There are 5 hidden switches. A switch that is on adds its own fixed numbers to the row, and there is some noise. The rows also spread widely along 7 directions, which tell nothing about the answers.
In the rows, 128 means zero.
Some rows, each with its switches (1 for on, 0 for off) after it:
[126 124 121 122 129 123 127 137 116 133 146 113 141 116 135 127 117 123]
0 0 0 0 0
[130 168 110  95 125 119 118 136 122 146 125 128 131 111 159 124 149 160]
0 1 0 1 0
[139  94  62 113  92  66 156 122 133 106 172 133 115 129 168 126 124 136]
1 1 1 0 0
[122 128  66  92  86 101 140 116 111 103 144 148 122 160 153 147 167 139]
1 1 1 0 1
[124 136 106  96 112 151 123 132  94 103 132 115 141 139 159 127 123 159]
1 1 0 0 0
[116  97 108 156 111  94 121 107  98 127 124 156 107 134 172 135 148 134]
0 0 0 0 1
[120 165  89  82  96 126 125 118 109 139 150 148 127  83 166 102 156 202]
1 1 1 0 0
[ 96 148  75  46 112 166 135 155 151  52 139  81 178 206  85 162 137 108]
1 0 1 0 1
[103 185 107  87 159  80 114 133 139 176  87 105 110 146 122 152 179 125]
0 1 0 1 1
[117 113  94 114 114 129 114 115 101  94 106 126 126 177 156 164 137 121]
0 0 1 1 0
[104 139 100  88 105 145 120 120 107  90 134 125 131 157 158 130 154 157]
1 0 0 1 0
[127 140 118 108 107 118 142 136 160 116 176 115 156 100 142 100 129 147]
0 0 0 0 0
[117 134 111  98 136 157 101 122  98 114  86  99 144 170 113 165 122 129]
0 0 1 0 0
[ 84 100  95 127 144  91 114 114  97  95  92  98 104 192 125 159 136 110]
1 0 0 0 1
[118 163  94  64 104 117 149 136 156 111 185 124 173 124 106 122 155 139]
0 0 1 0 1
[122 162  83 124 102  82 106 121 183 138  65 136  85 193 145 151 200  89]
1 0 1 0 0

New rows. What belongs after each?
[138 115 122 128 128 110 124 123 111 139 138 129 126 140 138 138 124  92]
0 0 0 0 0
[128 140 107 130 113 114 117 130 133 133 114 135 126 154 146 152 158  92]
0 0 0 0 1
[122 123  87 101 102 127 125 112  98 116 147 141 128 118 154 118 143 155]
1 0 1 0 0
[132 166  84  90  98 110 120 121 142 118  98 135 123 164 158 158 173 144]
0 1 1 1 0
[135 121 114  99 141 133 124 146 117 119 119  92 154 155 121 155  94 105]
0 1 0 0 0
[109 120  98 119 120 121 108 115  97 100  99 122 112 151 176 130 128 158]
1 1 0 0 0
[108 129  97 117 110 139 113 123 109  76  83 104 140 162 186 147 122 178]
0 1 0 1 0
[114 206 124  63 187 149 102 171 160 160  78  37 167 127  82 137  97 137]
0 1 0 0 0
[118  94  82 126 110 118 129 127  89  81 126 119 140 144 193 155 110 156]
0 1 0 1 1
[124 139 134 109 134 122 120 117 111 141 139 132 125 128 126 126 143 129]
0 0 0 0 0
[139 115 110 145  89  98 135 124 156 118 150 143 125 135 166 120 141 109]
0 0 0 0 0
[101 194 102  85  49 137 117  81 133 109 154 204 108 137 168 101 235 194]
1 0 1 0 0
[139 170 120 103 121 118 119 121 122 166 135 135 129  97 149 115 151 154]
0 1 0 0 0
[105 134  79 102 131 160 113 150 101  89  93  79 154 155 160 150 100 163]
1 1 0 0 1
[112 111 110 126 128 117 117 102  81 129 117 132 117 130 139 130 128 159]
0 0 1 0 0
[113 149  79  97 110  96 133 143 186  95 114 106 140 200 103 167 165  80]
0 0 1 0 1
[156 138 100 139 110 110 122 153 176 147 120 122 136 125 152 133 142  87]
0 0 0 0 0
[138 124  91 100 117 109 122 125 117 142 138 123 119 139 128 137 140 101]
1 0 1 0 0
[ 84 114  69 138 120  71 122 118 131  95  99 108  99 161 185 128 158 149]
1 0 0 1 1
[104 165  88 103 146 118 108 149 155 136  97  73 134 128 130 119 135 139]
1 0 0 0 1
[101 124 101 101  98 107 132 114 157  64 132 116 139 178 134 130 143 145]
0 0 1 0 0
[ 94 141 108 101 124 155 115 129 127  75  96  89 134 177 141 132 128 144]
1 0 0 0 0
[109 117 129 130 136 116 117 120 113 119 122 105 131 132 142 117 110 147]
0 0 0 0 0
[116 100  97 117 137  76 122 115 105 137 120 123  94 148 124 144 137 108]
1 0 1 0 0
[122  89 115 144 121 129 115 120  94  94 107 124 125 182 146 163 114  98]
0 0 0 0 0
[146  72  96 126  92 160 132 118  31  87 155 147 136 129 195 138  89 159]
1 1 0 0 0
[120 127 126 108 168 143  98 125  57 162 104 102 117 144 115 153 112  99]
1 0 0 0 0
[129 137 103 115 125 142 114 134 114 124 120 104 133 138 146 128 124 127]
1 0 0 0 0
[145 168 122 100 114 146 119 143 153 147 139 123 153 128 126 136 143 103]
0 0 0 0 0
[131 147  62  90 101 135 133 163 156 111 134 106 163 131 137 141 139 126]
1 0 1 0 1
[135 129 123 116 116 119 133 140 129 132 162 118 143 125 133 126 124 109]
0 0 0 0 0
[111 136  88  89 116 104 124 118 125 115  98 117 113 156 152 134 150 164]
1 1 1 0 0
[125 157 103  76  86 161 129 122 125  86 139 135 157 143 142 132 145 179]
0 1 1 0 0
[124 191 112  58 126 169 121 154 154 116 125  94 157 172  93 141 148 100]
1 0 0 0 0
[134 143 134 118 127 123 114 123 113 158 136 138 126 124 138 124 145 115]
0 0 0 0 0
